There are 8 hidden switches. A switch that is on adds its own fixed numbers to the row, and there is some noise. The rows also spread widely along 11 directions, which tell nothing about the answers.
Known rows, each followed by its switches (1 for on, 0 for off):
-15,241,-418,-323,-31,-102,-77,-201,-5,87,-231,-57,-137,-56,72,-197,132,20,-280,-64,105,38,-139,-224,209,79,240,-146,24,51,-57,-220,57  0 0 1 0 1 1 0 0
-151,111,-91,-265,-146,-205,-297,320,59,-24,-237,80,-14,-158,225,-159,-262,-33,-65,-298,-25,-149,-7,-17,44,-101,159,-276,192,122,-29,-129,17  1 0 1 0 0 0 1 0
-349,32,58,-192,-256,-119,-264,19,22,-234,-49,170,22,77,349,-76,-193,34,-153,-19,22,-116,121,-147,84,-191,48,-195,78,208,66,-447,367  0 1 1 1 1 1 0 1
-178,200,35,-90,-105,-34,-196,151,84,-104,-176,-40,128,179,323,18,-83,204,-270,-47,28,-100,265,11,-162,-322,-61,-188,107,601,94,-255,216  0 0 0 0 0 1 1 0
23,71,82,-225,-56,-115,-135,137,116,-38,-243,-31,62,-245,290,-246,-368,23,-134,-51,-132,-68,52,128,-6,-215,255,-151,107,-13,12,-198,-130  0 0 0 0 1 0 0 0
-360,-90,-42,-236,-141,-253,-119,-101,-61,-151,-16,307,-84,59,58,41,-294,-199,-54,-37,1,52,111,140,10,-80,149,-194,-39,-72,80,-470,40  0 0 0 0 0 1 1 0
-82,15,-133,72,-55,-11,-262,192,-13,-112,-210,-10,-102,19,-131,-296,198,88,114,-226,87,-219,22,-250,-52,310,-47,-41,-143,210,51,-16,80  0 0 1 0 1 1 0 1
41,-68,-71,-175,-154,-133,-276,91,85,16,-196,-7,-66,171,-48,27,51,-22,-186,-61,-13,-187,189,-23,-96,94,-132,90,-45,192,-135,65,90  0 0 1 0 0 1 0 0
-209,-13,21,-187,52,-131,-113,198,-36,-52,-50,88,-194,-310,88,-135,-227,-126,116,-248,11,-25,-69,28,186,-5,305,-198,-31,-354,119,-314,135  1 0 1 0 0 1 1 1
207,251,16,-131,136,9,-86,92,-215,-343,-365,-192,57,-173,97,-362,-29,48,67,-127,-142,21,-38,-148,126,47,59,-38,-105,-6,169,-407,-138  0 0 0 0 0 0 1 1
49,-255,208,89,-95,184,-199,164,169,-122,-64,-130,-187,66,-168,111,9,137,-33,9,-33,-200,201,-20,-172,152,-140,212,-179,-86,-16,218,210  0 1 1 1 0 1 0 1
56,-198,-41,-112,-150,108,-225,142,306,146,-97,-175,63,-226,83,-327,18,158,-184,-3,116,-267,97,-63,-171,51,230,-51,61,-44,-113,311,-81  0 0 1 0 1 0 0 0
-353,-22,-82,109,104,319,181,17,164,148,73,-126,-206,-78,-163,49,-77,156,-12,9,255,106,-170,-49,16,-4,274,-200,-143,-124,124,-120,119  0 0 1 0 1 0 0 1
-234,342,-63,-104,-56,78,-175,269,85,-185,-295,64,-206,29,184,-90,-189,273,-75,-306,64,-90,-49,-145,-36,-131,168,-291,-4,332,105,-260,292  1 1 1 0 0 1 1 1
-179,-354,257,116,-84,185,-176,354,281,-41,-19,-92,98,-96,-92,55,-268,91,16,102,-71,-247,167,276,-264,-31,16,-54,-65,-43,48,247,35  1 1 1 0 0 0 0 0
-163,-248,-102,-149,-267,35,-221,21,269,10,-23,-208,-9,-35,-8,161,11,72,-392,119,127,-115,122,8,-18,-37,71,9,209,-19,-124,112,197  1 0 1 1 1 1 1 0
-240,-233,166,-36,-111,-171,-132,162,9,61,81,51,-210,10,-132,345,-211,-265,-18,-124,12,25,57,93,211,-62,-106,72,35,-233,-29,-145,215  0 0 1 0 1 0 1 1
-121,194,175,8,106,-126,-37,410,3,201,-76,-105,-175,26,48,230,-116,-49,43,-350,-62,-17,-9,45,222,-209,-204,-76,34,222,68,-70,282  0 0 1 0 0 0 0 1
-181,152,-81,-115,-145,-184,-154,259,27,-133,-246,-47,-125,-10,-38,281,-305,-48,-165,-249,-255,96,-140,-28,196,-67,-181,-107,215,268,-21,-34,63  1 1 0 0 0 0 1 1
-250,213,-211,-56,300,-10,85,208,35,54,-279,-35,-207,-78,-108,237,-319,-89,-49,-145,-172,171,-177,282,196,-84,102,-188,-23,44,210,-243,-22  0 1 1 0 1 1 1 0
-90,-39,46,-344,-1,-448,-140,51,-119,201,17,210,-84,-147,275,-109,-28,-272,41,-278,-7,-63,87,30,190,-155,104,-103,42,-76,-26,-225,96  0 0 0 0 0 0 1 0
-168,-148,236,-253,-278,-40,-245,124,219,-298,-81,24,16,-300,301,0,-613,8,-289,74,-172,-21,144,84,58,-278,227,-115,212,-259,37,-244,114  1 1 0 0 1 1 1 1
77,-13,-4,-278,214,34,153,-90,82,219,-65,-152,-104,-198,91,-81,-155,23,-154,105,-21,68,18,250,10,-175,362,-41,-87,-267,4,-179,-100  0 0 0 0 0 0 0 0
-102,256,-116,-15,221,-89,-7,120,-80,137,-147,-134,-84,32,85,13,162,58,-71,-169,55,25,19,23,106,-136,-40,-102,-19,404,164,-209,154  0 0 0 0 1 1 1 0
-86,-391,174,-21,-180,104,-273,137,209,-117,-39,111,-88,58,-43,-133,-157,119,9,61,48,-293,253,44,-326,84,116,71,-223,-84,-54,11,67  0 1 1 0 1 0 0 1
160,140,-92,-288,294,-103,69,50,-79,-63,-328,-182,-65,-177,-77,-62,-198,-108,7,-42,-353,157,-110,259,187,-2,101,37,-80,-128,45,-299,-256  0 0 0 1 0 0 0 1

New rows. What belongs after each?
-377,-243,164,228,-57,-46,-186,235,71,1,106,122,-33,198,-82,51,47,59,153,-103,113,-211,254,70,-243,-14,-184,-43,-154,369,138,-42,255  0 0 0 0 1 1 0 1
-323,-123,-275,-31,18,130,-23,-55,72,-50,-65,-82,-22,137,-254,-14,69,121,-82,106,152,29,-70,34,-93,131,120,-131,-157,188,17,-234,42  1 0 1 0 1 0 0 1
29,-6,-106,-153,111,111,-1,-48,39,-194,-264,-102,-286,-16,-235,169,-131,7,-114,2,-112,73,-71,75,82,125,126,107,-151,-301,18,-183,12  0 1 1 1 0 1 1 1
-148,120,-74,-106,-101,-15,-147,190,203,234,-70,-51,-229,-1,174,50,6,147,-259,-263,234,-114,76,-95,7,-169,119,-138,127,182,-57,62,348  0 0 1 0 1 1 1 0
-91,-130,-379,-222,5,-94,-146,-41,53,197,-62,-127,53,-201,-132,-294,223,-118,-41,-49,10,-54,-164,-166,162,245,194,-73,6,-57,-59,79,-135  0 0 1 0 1 0 0 1
62,-111,13,-293,21,-115,-17,-67,3,-162,-204,-244,107,-26,-33,251,-228,-168,-298,268,-299,151,99,348,121,-164,-61,121,64,-133,-12,-291,-224  0 0 0 1 0 0 1 0
113,-165,119,17,115,190,4,-14,160,142,-10,-189,-188,52,-63,39,117,162,-167,150,189,-147,228,117,-182,-4,76,174,-229,-142,-3,14,220  0 0 1 0 1 1 0 0
-44,-189,-29,-100,-154,-31,-105,34,242,3,-95,162,-356,94,-112,-23,-132,115,-19,-152,113,-172,146,80,-329,126,192,33,-94,-110,-165,172,55  0 0 0 1 0 1 0 0
-23,59,-55,-232,-36,-271,-124,58,-56,-49,-230,-36,-48,-145,47,14,-233,-169,-122,-84,-160,28,-61,89,216,-48,19,-73,114,-61,-46,-214,-50  1 0 0 0 1 0 0 0
103,-124,-95,-319,-96,273,-124,-216,171,-139,-145,-121,-41,90,97,-219,39,309,-331,211,166,-121,163,-128,-257,-5,358,27,-189,-45,-108,-187,64  0 1 1 0 0 0 1 1
-147,136,56,-174,-61,-78,-183,292,58,-231,-269,-66,11,-199,127,-23,-451,-97,-96,-135,-220,33,16,88,163,-166,132,-186,134,-53,162,-325,-38  0 0 1 0 0 1 1 1
-385,-72,-172,137,-69,365,40,27,278,-83,9,-118,-208,-35,-150,28,-72,264,-121,2,294,18,-87,-84,-139,46,298,-212,-15,-4,108,-53,162  0 0 1 1 1 1 1 1
58,110,25,84,92,230,-114,64,-1,-421,-348,-140,7,215,-23,-138,-7,323,-37,96,62,-179,178,53,-275,54,-30,41,-287,283,195,-380,54  0 0 1 1 1 1 0 0
-128,203,-426,-324,61,-54,-41,4,146,171,-266,104,-340,187,-113,-17,22,159,-189,-258,41,6,-135,-71,-39,118,246,-155,-135,232,-116,-15,84  0 1 1 0 0 1 0 1
-83,83,346,122,28,-203,-81,398,-54,16,-65,-76,-120,-57,61,381,-215,-206,39,-270,-161,8,147,147,223,-224,-367,-4,101,87,140,-32,269  0 0 0 0 0 1 1 0
-175,-251,366,280,-124,83,-74,60,-84,-213,136,-104,80,-12,-10,185,-49,-57,12,154,114,-34,219,-31,43,-67,-251,43,-35,-46,191,-207,218  0 0 0 0 1 0 1 0
-64,1,-78,-268,-276,83,-107,-211,128,-60,-36,-74,-40,-81,151,-78,-90,85,-299,121,151,7,6,-187,44,-22,246,-109,144,-195,-118,-149,96  0 0 1 1 0 0 0 0
-18,104,-54,-133,4,17,-179,243,46,-144,-282,-237,84,26,-15,19,-72,59,-128,-110,-174,-50,11,45,40,-54,-106,-18,86,297,27,-151,-39  0 0 1 1 0 0 1 1
-267,-109,145,110,-60,193,-62,261,226,-106,-25,-169,-47,-70,-71,218,-287,33,-154,34,-21,28,84,133,15,-164,17,-52,54,-58,157,-104,155  0 0 1 0 1 1 1 1
-264,87,-85,32,135,68,33,-42,-108,-47,-32,-157,182,-128,121,-126,119,-18,-11,113,93,68,-62,-70,225,-97,20,-226,22,136,232,-442,118  0 0 1 1 1 0 0 0
-286,101,8,100,133,-45,-84,196,-160,-9,-7,-114,130,-68,125,-93,148,10,73,-83,133,-63,20,-18,179,-128,-92,-173,2,282,268,-380,234  1 0 1 0 1 0 1 0
-73,-68,-79,14,-20,80,-47,62,172,-4,-175,-144,-75,247,-169,282,-5,177,-211,83,-109,-43,142,164,-187,-47,-208,74,-49,353,-32,155,64  0 1 0 1 0 1 0 0
-154,-23,-59,91,91,291,38,-51,7,-59,46,-299,208,-254,77,-214,182,82,-95,156,186,26,20,-168,90,-32,124,-189,-36,-50,264,-160,107  0 0 1 0 0 1 1 0
-16,-145,333,68,-183,111,-206,220,147,-292,-79,-101,-208,69,49,149,-175,202,-114,-55,92,-145,255,46,-181,-106,-80,131,-2,5,16,-154,319  1 0 0 1 1 1 1 1
54,17,-292,-271,26,-54,-79,-155,41,40,-187,-62,-95,-165,-35,-227,34,-59,-199,13,34,3,-96,-55,98,164,275,-47,-55,-222,-40,-121,-83  0 0 1 0 1 1 0 0
-163,-163,166,-23,-50,-37,-259,268,79,-149,-91,-103,201,59,56,-24,-133,-41,-9,85,-109,-164,194,188,-21,-114,-145,23,-2,217,87,-217,50  0 0 1 1 1 0 0 1
-397,-344,-197,-279,-82,-157,-102,-132,119,297,222,140,-2,-76,16,-66,99,-122,-121,94,209,-106,46,69,15,-2,288,-173,-2,-163,-58,-76,175  1 0 1 0 0 1 0 0
4,-168,111,-90,-161,134,-216,104,210,-62,-79,-58,-51,-5,124,-145,-96,179,-209,20,214,-208,215,-3,-261,-76,227,-22,-29,-60,-42,-43,85  0 0 1 0 1 0 1 0
-274,-98,-153,-89,127,-250,-38,89,-133,-72,-93,39,123,-136,-96,62,-174,-332,66,-2,-261,115,-10,248,201,31,-39,-110,11,-16,201,-279,-191  0 0 0 0 0 1 1 0
65,-157,166,-42,-40,-172,-230,101,-220,-273,-92,-152,86,-18,-96,88,57,-246,23,2,-189,-53,128,-31,246,107,-321,228,-34,-104,54,-254,84  0 0 1 1 0 0 1 1
99,-1,59,58,240,82,65,163,-8,-55,-211,-133,-260,-65,-293,115,-130,-80,112,-44,-93,12,-21,199,20,163,13,107,-260,-353,128,-55,-24  0 0 1 0 0 1 0 0
-196,9,-98,135,246,182,239,27,-22,102,15,-409,8,-186,-254,363,18,-117,-74,116,-31,275,-190,159,335,-58,-88,-60,76,-150,193,-91,-15  0 0 1 1 0 0 1 0
300,-96,320,-158,-267,-103,-381,346,179,-73,-248,25,-424,96,48,66,-225,48,-143,-333,3,-301,287,-74,-153,18,-67,263,-20,-129,-249,142,230  0 0 1 0 1 0 1 1
-73,187,212,-10,-181,-60,-162,106,-31,-188,-106,5,-87,68,255,144,-178,78,-219,-114,-7,-20,156,-146,77,-228,-139,-92,123,209,115,-191,342  0 1 0 0 0 1 1 0
-199,-300,-105,-166,-405,-18,-200,-54,298,-121,-104,68,-43,-175,-127,-39,-422,-147,-211,81,-1,-13,-50,-14,-7,164,302,-135,152,-432,-147,65,-193  0 0 1 0 1 0 0 0
-155,294,-201,-213,74,5,-62,80,-8,-223,-355,114,-261,137,25,-49,-239,185,-82,-172,109,-11,-23,83,-119,-3,265,-219,-143,98,123,-461,48  1 0 1 0 0 1 1 0
-21,122,-64,-195,-57,0,145,-197,4,176,15,-168,-266,-58,-20,180,-20,-11,-278,-26,97,238,-144,-208,279,-96,116,-26,67,-186,-109,-164,200  0 0 0 0 0 0 0 1
-144,-237,-1,4,-264,-160,-236,-25,-96,-210,-91,23,0,118,-194,191,-19,-233,-108,51,-14,-38,77,-65,147,174,-225,84,41,-83,-53,-152,67  0 0 1 0 1 0 1 0
120,-100,-95,86,-34,93,-190,25,27,-85,-127,-217,-20,19,-176,-108,348,63,-8,-13,81,-202,97,-162,-67,314,-157,130,-107,67,-9,176,57  0 0 1 1 0 1 0 0
-147,114,-139,-228,66,-106,-67,300,186,-111,-342,156,-499,-110,-68,-16,-523,75,56,-366,-83,11,-119,256,-80,14,412,-105,-36,-194,-4,-227,-63  1 0 0 1 1 1 1 1
-171,-400,231,271,-12,174,-97,329,251,85,56,-225,137,26,-160,49,-37,115,9,115,-77,-161,232,258,-258,-33,-174,64,-103,244,76,251,-37  0 0 0 0 1 0 0 1
-38,-37,-280,-143,46,-218,-246,69,-64,128,-138,-20,40,-108,21,-288,346,-134,36,-193,21,-218,4,-96,119,214,-17,-26,-17,143,-11,53,23  0 0 1 1 1 1 0 0
-300,-127,89,-61,-162,-89,-24,-62,16,-131,66,78,-164,97,-53,254,-274,-132,-128,78,4,147,69,65,107,-105,-29,-16,-10,-128,46,-372,174  0 0 0 0 1 1 0 1
-250,-248,153,285,-66,18,-83,303,76,67,117,-118,-199,-148,-218,333,11,-135,39,-132,127,-49,34,7,183,102,-230,35,78,-183,98,198,318  1 0 1 0 1 1 1 0
-230,-29,-28,-62,-163,243,-67,56,166,-378,-204,12,-244,106,-225,195,-452,175,-148,41,-17,84,-94,22,-130,61,202,-91,-84,-145,7,-237,31  1 1 1 0 0 0 1 1
-157,-157,294,84,28,-36,-218,392,47,-248,-121,55,1,-60,62,-6,-295,33,158,-102,-180,-182,240,199,-164,-86,-79,-28,-101,105,187,-111,114  1 1 0 0 0 1 1 1
-88,-75,11,125,-333,133,-308,187,178,-269,-218,84,-226,196,-128,55,-70,195,-114,-155,115,-257,157,-228,-302,199,-70,-23,-59,167,-56,238,169  0 1 1 0 0 1 1 0
95,203,52,-150,19,166,-28,58,72,-257,-277,-248,-221,24,-1,249,-254,142,-295,-11,-127,93,-37,-1,122,-89,39,67,-6,-114,29,-252,159  0 1 1 1 0 1 1 1
-199,-206,-249,-295,-10,-325,-338,135,-7,131,-75,57,137,10,-44,-152,149,-165,-39,-73,-113,-200,106,72,63,93,-11,-43,-26,229,-85,-65,47  1 0 1 0 0 1 0 1
-87,215,61,-201,-97,-241,-199,265,6,68,-147,-72,-218,171,115,309,-76,-67,-187,-319,-82,-24,76,-32,260,-172,-249,3,150,269,-87,-127,404  0 0 1 1 0 1 0 1
-170,-224,111,-60,-6,164,-114,136,112,-108,35,-367,269,-333,99,-70,-129,-15,-217,262,-25,4,101,90,176,-201,107,-43,108,-150,182,-200,105  1 0 1 0 1 1 1 1
-337,108,144,47,-149,-132,-246,489,152,-163,-203,175,-160,20,34,158,-467,-40,54,-355,-61,-132,100,127,-87,-125,-31,-252,121,195,105,-33,119  0 0 1 0 0 1 1 0
32,18,145,-11,60,70,-146,265,-87,-398,-284,-81,-147,-294,-59,-117,-252,-7,193,-164,-158,-67,-76,-2,119,145,77,7,-84,-354,146,-213,5  1 1 1 1 0 0 1 1
3,79,-114,38,271,-6,90,56,-110,50,-192,-76,-371,161,-331,238,140,-12,108,-200,94,58,-85,120,50,214,-74,94,-233,-64,35,-140,54  0 0 1 1 0 0 1 0
-101,-345,-34,-182,-340,-96,-219,81,260,84,-14,-16,-168,-5,-126,60,-127,38,-175,-78,-3,-125,41,-5,-140,97,57,38,147,-43,-295,297,22  1 0 0 1 0 0 0 1
-36,47,295,-75,-16,26,-196,292,16,-430,-289,-118,-1,188,5,194,-444,78,-135,83,-226,-50,197,240,-47,-179,-199,45,-107,126,156,-484,149  1 0 1 0 0 1 0 1
-73,103,49,-223,-17,-16,58,-73,6,-156,-149,-77,-173,3,69,185,-333,40,-192,86,-51,148,-17,176,85,-176,108,-44,44,-152,-8,-390,63  1 0 0 1 0 0 0 0
-200,16,-142,-103,-243,13,-91,-58,115,-234,-194,132,-285,308,-242,260,-267,37,-220,-3,66,39,16,-25,-126,140,25,-62,-58,6,-72,-159,84  0 0 1 0 0 1 0 0
-126,61,-253,39,152,333,134,41,263,18,-233,-384,-143,-125,-247,228,-139,204,-262,148,-56,160,-178,179,59,53,138,-93,40,-51,82,97,11  1 1 1 1 1 1 0 0
-42,-16,-296,-164,-102,34,-78,56,130,60,-182,-106,-265,79,-280,123,5,42,-173,-189,56,43,-152,-140,27,202,109,-1,5,-24,-159,126,-13  0 0 1 0 0 0 1 1
163,-163,-21,-347,-13,-170,-255,265,141,209,-169,-187,-123,2,25,79,64,52,-224,-176,-65,-217,143,169,-33,-71,-10,174,57,97,-242,160,115  1 0 1 1 0 0 1 1
-248,158,-190,-57,49,-9,-79,289,94,-207,-357,20,-90,-172,-79,-70,-423,-51,8,-169,-133,45,-121,164,64,55,213,-258,35,-77,179,-233,-208  0 0 1 0 1 1 1 0
-228,-14,7,-182,-47,-69,-40,38,55,-255,-167,-112,138,100,-30,199,-407,-68,-181,163,-313,163,54,308,41,-220,-76,-45,102,161,61,-387,-98  0 0 0 1 0 0 0 1
29,-155,49,84,141,258,-81,144,91,100,-62,-132,-4,-30,-12,-279,214,219,61,-15,260,-281,172,17,-282,65,170,-32,-260,71,97,64,53  0 0 1 0 0 0 1 0
-59,84,-91,-239,-221,-130,-302,136,60,-5,-166,85,57,-170,342,-434,0,27,-70,-286,132,-254,71,-248,-12,-5,272,-256,123,116,-59,-34,44  0 0 1 0 0 0 1 0
-62,62,-78,-280,-164,-262,-242,8,10,-52,-163,-26,97,85,213,101,-68,9,-325,37,-176,-52,127,16,69,-181,-176,-62,179,394,-49,-109,164  1 1 0 0 0 1 0 0
-70,104,-241,-304,69,-82,-81,69,47,-69,-340,-48,-69,-190,-58,69,-335,-163,-187,-62,-260,106,-147,153,209,-4,199,-158,65,-170,64,-138,-184  0 1 1 0 0 1 1 0
-99,122,164,-42,-39,-9,-139,55,-29,-102,-121,4,-26,257,178,176,-103,130,-148,13,18,-109,181,13,-34,-238,-167,-52,-64,333,55,-294,298  0 1 1 0 0 0 0 0
46,-50,-87,-169,-146,301,-128,-130,292,-88,-160,-107,-111,11,85,-274,-71,350,-354,171,271,-171,167,-84,-313,9,411,-59,-126,-79,-54,-78,84  0 0 1 0 1 1 0 0
91,-267,197,197,-33,232,-66,83,85,-187,4,-486,153,-239,-108,55,99,16,-125,209,-79,-11,146,-19,108,25,-198,205,64,-122,147,90,55  0 0 0 1 1 1 1 1
